There are 8 hidden switches. A switch that is on adds its own fixed numbers to the row, and there is some noise. The rows also spread widely along 15 directions, which tell nothing about the answers.
In the rows, 128 means zero.
Known rows, each followed by its switches (1 for on, 0 for off):
[ 77  81 123 122 152  61 106 124  97 122  65  93 117 115 125 127 145 178
  79 144 146 141 138 157 124 125 166 115]
0 0 1 0 0 1 0 1
[ 88 142 119 125 150 127 131 109  87  98  76 100 153  90 161  95 125 190
 107 157  95 121  97  83 136 157 162 136]
0 0 0 1 0 0 1 0
[125 126 122 129 140 188 124 130  92  97 122  90 131 121 102  93 138 118
 134 112  67  93 112 166 148 138 159 174]
0 0 0 1 0 1 0 0
[102 151  93 155 161 108  83 101 101 103  55 154 137 127  93  86 125 155
 128 147 164 155 110 162 128 148 140 113]
0 0 0 1 0 1 1 1
[101 160 141 121 156 143 157 138 120 187 115  85 136 189 136  55 109 142
  85 112 100 148  90 130 157  99 142 183]
1 0 0 1 0 1 0 0
[136 140 117 123 135 163 177 136 105 133 113 117 147 150 110 121 113 101
 151  98  90 123 153 157 130 126 159 145]
0 1 0 1 0 0 0 1
[100 178 118 117 157 112 150 107  80 117 110  88 147 131 114 148  99 183
 102 119 102 148  92 129 118 125 175 156]
0 1 0 0 1 0 0 1
[ 95 114 156 142 162 100 160 159 103 115 100 134 128 103 117 146 129 122
 178  83 109 152 156 106 128 131 139 104]
0 0 0 1 0 1 0 1
[147 119 129 167 153 160 114 116  97  85 110 145 108  96  98 131 160  82
 177 160 118 104 147 156 134 114 123 145]
0 0 0 1 0 0 1 0
[ 81  78 165 102 200 105 162 187 121 147 123 123 141 114 166 113 139 165
  86  83  72 104 116 107 109 171 159 125]
0 0 0 0 1 1 1 1
[167 149 140 178 169 130 173 141 136 122 120  86 113 118 125 108 147 112
  96 133 148 174 196 114 165 119 133 116]
0 0 0 1 1 0 1 0
[100 123 152 156 177  90 115 141 142 164  74 117  97 107  84 153 127 133
  82 130 176 207 101 148 109 109 159 188]
0 0 0 1 1 1 0 0
[157 109 117 122 186  87 161 161 128 105 114 142 122  90  97 172 134  80
 139 130 149 121 166 193 136 125 173  88]
0 1 0 1 1 0 0 0
[147 125 127 143 146 180 146  88 107 133 161 114 111 162 114 148 168 140
 161 130 132 117 158 103 121 143 107 180]
1 0 0 1 1 1 0 0
[147 155 151 134 134 164 195 139 116  90 142  90 163  73 143 175  96 152
 137  80  74 159 180  82  94 175 153 140]
0 1 1 0 1 0 0 1
[ 80 104 148  95 116 106 126 127 127 145  93  89 118 151 143  76 135 176
 101 134 136 147 113 130 117 152 102 149]
0 0 0 1 1 1 1 0
[179 149 119 149 147 133 133  81 101  81 104 108 143  97 149 144 143 159
 114 194 141 123 171 124 105 154 132 123]
0 1 0 1 1 1 0 1
[130 183 187 172 177 158 169 146 106 113 147 146 150 129 148 106 121 124
 155  86  61 151 132  55 116 135  83 129]
0 0 0 0 1 1 0 1
[132 165 112 165 184 172 118 114 131  93 184 139 140 134  96 147 138 176
 123  77 107 148 140 158  91 182 132 160]
0 0 0 1 1 1 1 1
[124 138 178 160 154  91 149 158 117  88  61  96 110  78 131  93 126 134
 161 129 163 189 167  66 161 151  87  99]
1 1 0 1 0 1 0 1
[133 147 112 125 129 112 128  76  81 108 142  93 150 127 140 164 125 179
 145 190 136 111 144 141 125 108 152 135]
0 1 1 0 0 1 0 1
[ 69  96 138 104 150  82 101 147 144  92 175 107 128  97 126 155 126 192
 135 102 112 132 128 213 103 148 146 125]
0 0 1 1 0 1 1 0
[121 151 122 153 139 137 132 116 115  99 144  91  99 164  76 124 151 151
 132 101 135 163 161 170 135 122 104 156]
0 1 0 1 0 0 0 1
[145 122 166 108 226 105 158 178  96 133 127 116  77 110 115 119 168 114
  97 172 136  90  78  87 156 103 111 178]
1 1 1 0 0 0 1 0
[ 93 149 150 155 182  82 104 123 108 106 108  83 129 127 126 108 115 165
 116 155 140 156 125 178 149 107 136 119]
1 1 1 0 1 1 0 1
[101  93 129  91 142  51 138 100  77 104 113 144 143 124 185 151 150 176
  90 157  74  81 146 159  72 113 153  82]
0 0 0 0 0 1 0 0
[117  74 165 144 222 104 142 179 115 163  72 169 112  83  86 206 132  74
 114 123 125 138 114 162  77 114 194 180]
0 1 1 0 1 1 0 1
[106 103 132 126 144 119 123 134 136 127 103 112 144 116 139 113 120 156
  89 132 126 134 131 167 116 164 157 134]
0 1 0 0 1 1 0 0

New rows. What belongs after each?
[193 169 105 117 149 193 151 154 121 110 147 104 112 143  70  62 142 104
 111  99 133 119 117 136 163 164 109 169]
0 0 0 1 0 1 1 0
[ 84  82 100  70 115 100 121 124 137 157  98 111 131 157 124 102 130 176
 125 145 177 119 107 158 137 165 142 138]
0 1 0 1 0 1 0 0
[132 143 135 110 168 129 152 148 109 116 160  99 121 187 135  43 162 143
  84 105  95  93 123 131 169 139  92 106]
0 0 0 0 1 1 0 0
[148 168 117 149 185 115 122 132 113  64 155 101 129  77 103 141 131 159
 134 150 141 127 117 147 166 141 152 123]
0 1 0 1 0 1 0 0
[ 93 132 142  92 197 115 155 149  73  66 132 141 132  87 121 154 147 155
 195 100  85  89  99  70 114 173 113 109]
0 0 1 1 1 0 1 1
[126 115 121 144 183 129  86 104  98  74 152 126 109  72 107 172 169 161
 144 185 142  88 103 132 129 142 139 152]
0 0 0 0 1 0 1 0
[ 90 145 124 123 183 109 107 124  89  89 123 141 120 116  98 135 140 164
 119 116  97 122  81 165  95 137 138 152]
0 0 1 1 0 1 1 0
[120  87  92 132 150 122 121 134 133  75 105 111 112  94  93 142 158 159
  93 101 140 136 172 181 120 193 166 123]
0 1 0 1 0 0 0 0
[ 97 167 136 136 151 138 131 111 111 141 139 138 160 159 137 124 102 185
  94 109  79 146  96 147  78 132 140 178]
0 1 0 0 0 1 0 1
[153 126  86 176 215 176 135 127 110 145 107 178 146 144 119  91 166 117
 104 145 139  90 134  97 160 158 165 128]
0 0 0 0 0 0 1 1
[115 122 135 161 130 154 101 115 117  96 142 129 122 148 123  69 155 148
 164 151 141 112 140 133 157 158  74 125]
0 1 0 0 0 1 1 0
[148 184 121 106 183  76 185 131  91 141 116 107 115 161 123 108 126 138
  87 147 139 137 113 132 147  84 137 130]
1 1 0 1 0 0 1 0
[142 146 127 108 118 132 136 120  88 107 120  68  86 134  69 124 144 134
 113 118 127 145 116 152 131 109 125 187]
0 0 0 1 0 1 0 0
[123 137 167 161 204 167 181 178 141 173  98 139 160 128 155  83 112 115
 121 113 108 145 124  73 142 163 143 153]
0 1 0 1 1 1 1 1
[121 144  96  95 165 134 104 105  76 104  89 153 110 128  90 104 150 157
  93 138 124  97  54 119  97 163 124 178]
1 0 0 0 0 0 1 0
[119 136 100 177 192 119 132 125 140 161 122 143 151 174 126  90 132 120
 118 153 155 130 148 190 182 104 173 103]
0 1 0 1 0 1 0 0
[ 94 119 154 180 172  69 132 140 104 119  54 143 105 107 101 143 131 115
 112 130 133 187 146 175 101  99 151 130]
0 1 0 1 0 1 1 0
[ 86 104 128 114 187 111 106 135 121 128  98 146 113 154 111 110 148 174
  83 110 127 132 110 177  70 173 118 170]
1 1 1 1 0 1 1 1
[118 107 127  90 155  97 173 140  91 125  60 135 122 118 137 119 147 165
  74 119 120 130 119  82  84 182 138 139]
0 1 0 1 0 1 1 0
[142 190 142 182 161 168 179 133 123 150 135 159 134 150 101 124 112 104
 163 111 143 180 139  66 141 122 104 155]
0 1 1 0 0 0 1 0
[132  83 116 160 157 163 142 104 146 178  96 143 118 158 151 118 180 144
  64 156 143 130 167  92 109 149 138 177]
0 0 0 1 0 0 0 0
[ 93 106 115 116 156 133 157 120  79 132  61  92 146 151 127 104 138 145
 139 133 122 115 135 109 148 156 159 126]
0 1 1 1 1 1 0 1
[ 71 108 160  83 126  84  99 141 139 121  81 112 131 131 146  65 117 159
 121 154 134 133  82 172 119 152  90 127]
0 1 0 1 1 1 0 0
[101 136 167 100 159 120 140 116 119 160 149 134 134 125 176 140 139 191
 116 170 107 117  67  53  91 123 107 194]
0 0 0 1 0 1 0 0
[156 148 121 155 137 114 162 148 107  93  83 123 143  88 106 119 100  95
 153 117 139 157 185 150 149 134 156  80]
0 1 0 0 0 0 1 1
[167 120 129 162 164 139 153 105  87 124  99 153 123 148 133 130 172  99
 123 153 104 106 181 132 103 105 127 128]
0 0 0 1 0 1 0 1
[126 130 128 104 196  47 146 152 106 110  67 138 121 120 129  96 140 139
 128 151 179 133 135 115 149 142 110  67]
1 1 1 1 0 1 0 1
[ 97 174 146 121 149 104 102  94 107 108 126 131 144 147 142  97 106 123
 171 178 104 120  95 198 125  70  98 123]
1 0 1 1 1 0 0 0
[166  73 162 166 179 139 136 139 132 136 156  98 100  91 157 155 184 134
  68 182 120 101 172 121 131 109 154 174]
0 0 0 0 0 1 0 0
[125 125 152 184 174 195 146 159 117 136  69 125 133 110 102  81 132  66
 155 107 107 144 128 100 169 145 149 158]
0 0 0 1 1 1 0 0
[138 119 149 140 155 153 125 128 134  95 129  89 119 109 158  94 165 176
  93 168 121 117 147  95 134 167  93 158]
0 1 0 1 0 0 0 1
[120 179 123 148 150 100 184 111 136 156 123 143 182 155 169 112  89 164
 154 136 163 179 158  88 144 147 133  74]
0 1 0 1 1 1 1 0
[ 87 167 138  99 159  67 168 135  96 143  89 160 172 133 170 108  86 146
 119 141  88 125  83 114 117 104 148  94]
0 1 0 0 0 0 0 0
[179 167 111 110 157 117 150 129 114 150 122  73 125 149 113  90 127 131
  71 166 152 131 121 162 164  85 158 153]
0 0 0 1 0 1 0 1
[ 88 128 146 106 160  84  92 144  79  44  72 149 122  82 102  98 132 120
 153 119  94 111  86 164 110 155 100  84]
0 0 1 0 1 1 0 0
[151 104 171 121 205 141 142 169 137 135 126 162 129  96 167 105 150 121
  89 158 104  86 104  93 105 161 108 160]
1 1 1 0 0 1 0 0
[119 119  99 163 186 142 124 143 154 169 111 224 148 174  95 104 131 101
 120  96 155 138 126 168 117 162 143 123]
0 1 0 0 0 1 0 0
[ 97  88 154 101 145 128 153 139 103 138  93 131 112 128 130 141 151 150
 101 112  85 119 108 111  71 155 129 190]
0 1 0 1 0 1 0 0
[122 176 144 116 157 141 184 175 111 118  95 152 130 132  81 104 106 102
 175  51 115 169 109  79 129 161  98 135]
0 1 0 1 0 0 0 1
[103 118 125  78 171  85 150 136 120 114 181 122 138 160 147 141 147 213
  95  91 112 106 131 139  96 181 120 107]
0 1 0 0 1 1 0 1
[ 70 126 141 130 179 105 162 158 121 104 105  92 132  95 100 182 109 175
 100  46  93 191 141 146  88 168 182 151]
0 1 1 1 1 0 0 1
[139  99 131 119 159  99  86 138 150  64 136 102 108  48 110 150 144 170
 108 136 177 143 149 161 116 192 124 118]
1 0 1 0 1 1 0 0
[140 175  86 152 181 116 120  81  70  72 140 152 109 126  77 176 164 167
 117 147 141 122 111 123 113 134 135 141]
0 1 0 0 0 0 0 0
[112 150 124 155 203 150 120 125  92 109 130 114 107 195  83  83 163 135
 123 101 109 119 118 179 147 135 108 155]
1 1 0 1 1 1 0 1
[131 102 118  40 147  96 140 150 110 106 111 144 102  92  91 172 146 167
 121 122 151 110  86 121  63 189 117 171]
0 1 0 1 0 0 1 1
[ 97 126 164 207 195 125 100 115 166 153 157 166 130 169 157 111 151 134
 104 173 128 142 143 176 126  92 100 139]
0 1 0 0 1 0 0 0
[136 129 149 125 138 160 141 151  99 124 151 134 118 122  82 146 121  78
 159  93  69 110 109 182 111  95 146 182]
0 0 0 0 0 1 0 0
[105  82 146 116 112 130 128 123 154 132 102 122 144 100 150 146 124 146
 143 129 128 147 170 144  85 163 131 138]
0 0 0 1 1 0 0 1
[ 99 183 179 150 177  91 153 137  87 119 153 122 118 118 117 164 114 159
 139 123  97 161  82  97 119  81 122 164]
0 1 0 0 0 1 0 0
[138 121 118  87 124  69 130 128 106  82 145 116 109 129 103 131 138 133
 158 113 153 123 167 185 129 127 103  74]
1 0 1 0 0 1 0 0
[ 73  80 166 106 189  58 121 170  89  86  90 139 112  96 131 112 155 146
 176 141 141  95 108 107 147 162  99  73]
0 1 0 0 1 1 1 1
[128 123 200 133 216  80 138 184 130 132  96 132 106  97 152 106 142 126
  64 165 107 138 104 140  94 103 106 160]
0 1 1 1 0 1 1 1
[152 101 118 135 193 156 155 164 163 117 114 138 167  80 185  75 147 128
  98 149 120  90 162  83 170 192 155  85]
0 0 1 1 0 0 0 0
[119 110 149 143 127 148 140 120 169 156 109 135 144 130 160 112 127 136
 148 164 162 154 153  99 125 161  99 144]
0 1 0 1 1 0 0 0
[134 131 110 143 137 132 154 131 111 125 129  62 133 151 125  79 141 161
 112 109 145 139 178 108 197 142 149 100]
0 0 0 0 0 1 0 1
[ 95 145 169 121 167 133 119 122 130 161 118 159 160 115 175 132 104 149
 112 169  66 120  66 132  68  93 137 197]
0 0 0 1 0 0 0 1
[107 124 103 105 169 118 130 139  71  67 105 123 115 104  80 132 149 132
 150 117 114  90 102 136 149 153 148 117]
0 1 1 0 0 0 0 0
[161 139 129 145 153 164 173 123 101 117 150  81 122 153 124 112 155 117
 140 148 114 108 170 126 168 112 130 145]
0 1 1 1 0 1 0 0
[122 181 118 186 170 160 149  89  80 108  93 133 135 145  94 135 136 129
 140 106 111 169 138  96 120 132 137 147]
0 0 1 1 1 1 0 0
[137 132 151 144 150 152 108 156 155  87 144 176 124 114 101  99 136  90
 170  95 112 135 144 180 104 154  70 121]
0 0 1 1 0 1 0 0
[138 156 104 174 178 193  86 103 119  99  66 154 137 119  93  64 142 104
 163 157 161 130 113 117 158 177 107 145]
1 0 0 1 1 0 0 1
[ 88 111 157 101 121 136 127 146  96  85 107  88 149  31 141 149  94 170
 178 148 106 117  87  88 126 173 156 160]
0 1 1 0 0 1 1 0
[128 132 128 144 174 164 124 137  89  73 132 155 146 129 106 108 131 101
 163  66  54  92 147 188 107 161 133 108]
1 0 0 0 1 1 0 1
[ 78 125 131  77 179  94 124 166 130 134  82 143 161 119 143  68  91 137
 128 129 117 108  63 168 137 155 149 116]
1 1 1 1 0 1 0 0
[162 128 134 135 174 135 194 150 111 152 143 127 136 147 150 110 145  91
 130 154 115  88 157 105 181  96 145 111]
0 1 0 0 0 0 0 0
[132 113 139 137 187 111 133 141 120 118  66 151 131  97 156  96 154 161
  58 141 117 134 131  94  84 175 129 134]
0 0 0 1 0 1 1 1
[136 149 114 116 184 112 159 158 143 124 139 151 162 137 155  76 120 155
  99 118 123 116 130 140 141 174 136  86]
0 1 0 1 0 1 1 0
[142 111 164 136 189 135 166 186 125 127 106 161  95 123  86 140 153  72
 120  81  96 136 141 150  92 127 116 166]
0 1 0 1 0 0 0 1
[ 96 161 105 149 148 106  79 103 125  73 121 135 138 117 107 109 122 173
  97 123 123 154 119 190 115 142 129 112]
0 0 1 0 0 0 0 0
[138 127 140 122 125 151 170 137 114  88 111 130 135 104 133 112 138 108
 209 136 132 118 162  63 153 166  84 102]
0 1 1 1 0 0 0 0
[127 109 177 171 170 160 137 157 129 106 148 151  96  97 113 144 168 111
 130  97  88 138 145  95 105 138  94 171]
0 0 0 0 0 0 0 0
[111 117 151 143 237  99 140 155  86 119  69 140  79 115 105 116 182 156
  50 128 123 134  84  85 102 156 124 182]
1 1 0 1 0 1 1 0
[120 162  87  95 178 113 147 105 103 174  94 158 148 161  98 143 107 121
 141 180 174 118  65 150 127 109 169 158]
0 1 1 1 1 0 1 0
[112 156 104  95 170 125 102 104 121 101 182 132 122 151 106 130 145 195
  93 107 119 111  83 163  97 165 111 159]
1 0 0 0 1 0 0 0
[ 87 131 153 153 191 135 152 175  99  99 108 112 164 121 155  58 108 121
 108  91  35 104 121 172 157 147 168  94]
0 1 0 0 1 1 1 0
[120  81 171 147 176  46 131 179 108 127  78  96  80  93  96 141 143 102
  98 148 156 155 155 196 139  76 154 127]
0 1 0 0 0 1 1 1
[ 75 127 155 145 129 141 162 142  97 120 123 144 140 145 104 144 108 102
 214  63  66 144 142 156 112 117 131 137]
0 1 0 1 0 1 0 0
[148 120 151 128 175 165 137 167 104 118  68 141 112 100  71 125 132  68
 130 110 107 126 102 158  97 149 137 190]
0 1 0 1 1 1 0 1
[175 168 111 115 219 171 178 137 123 127 203 155 140 190 135  92 172 112
 107 119  83  60 129 129 144 133 105 121]
0 0 1 1 1 0 0 0
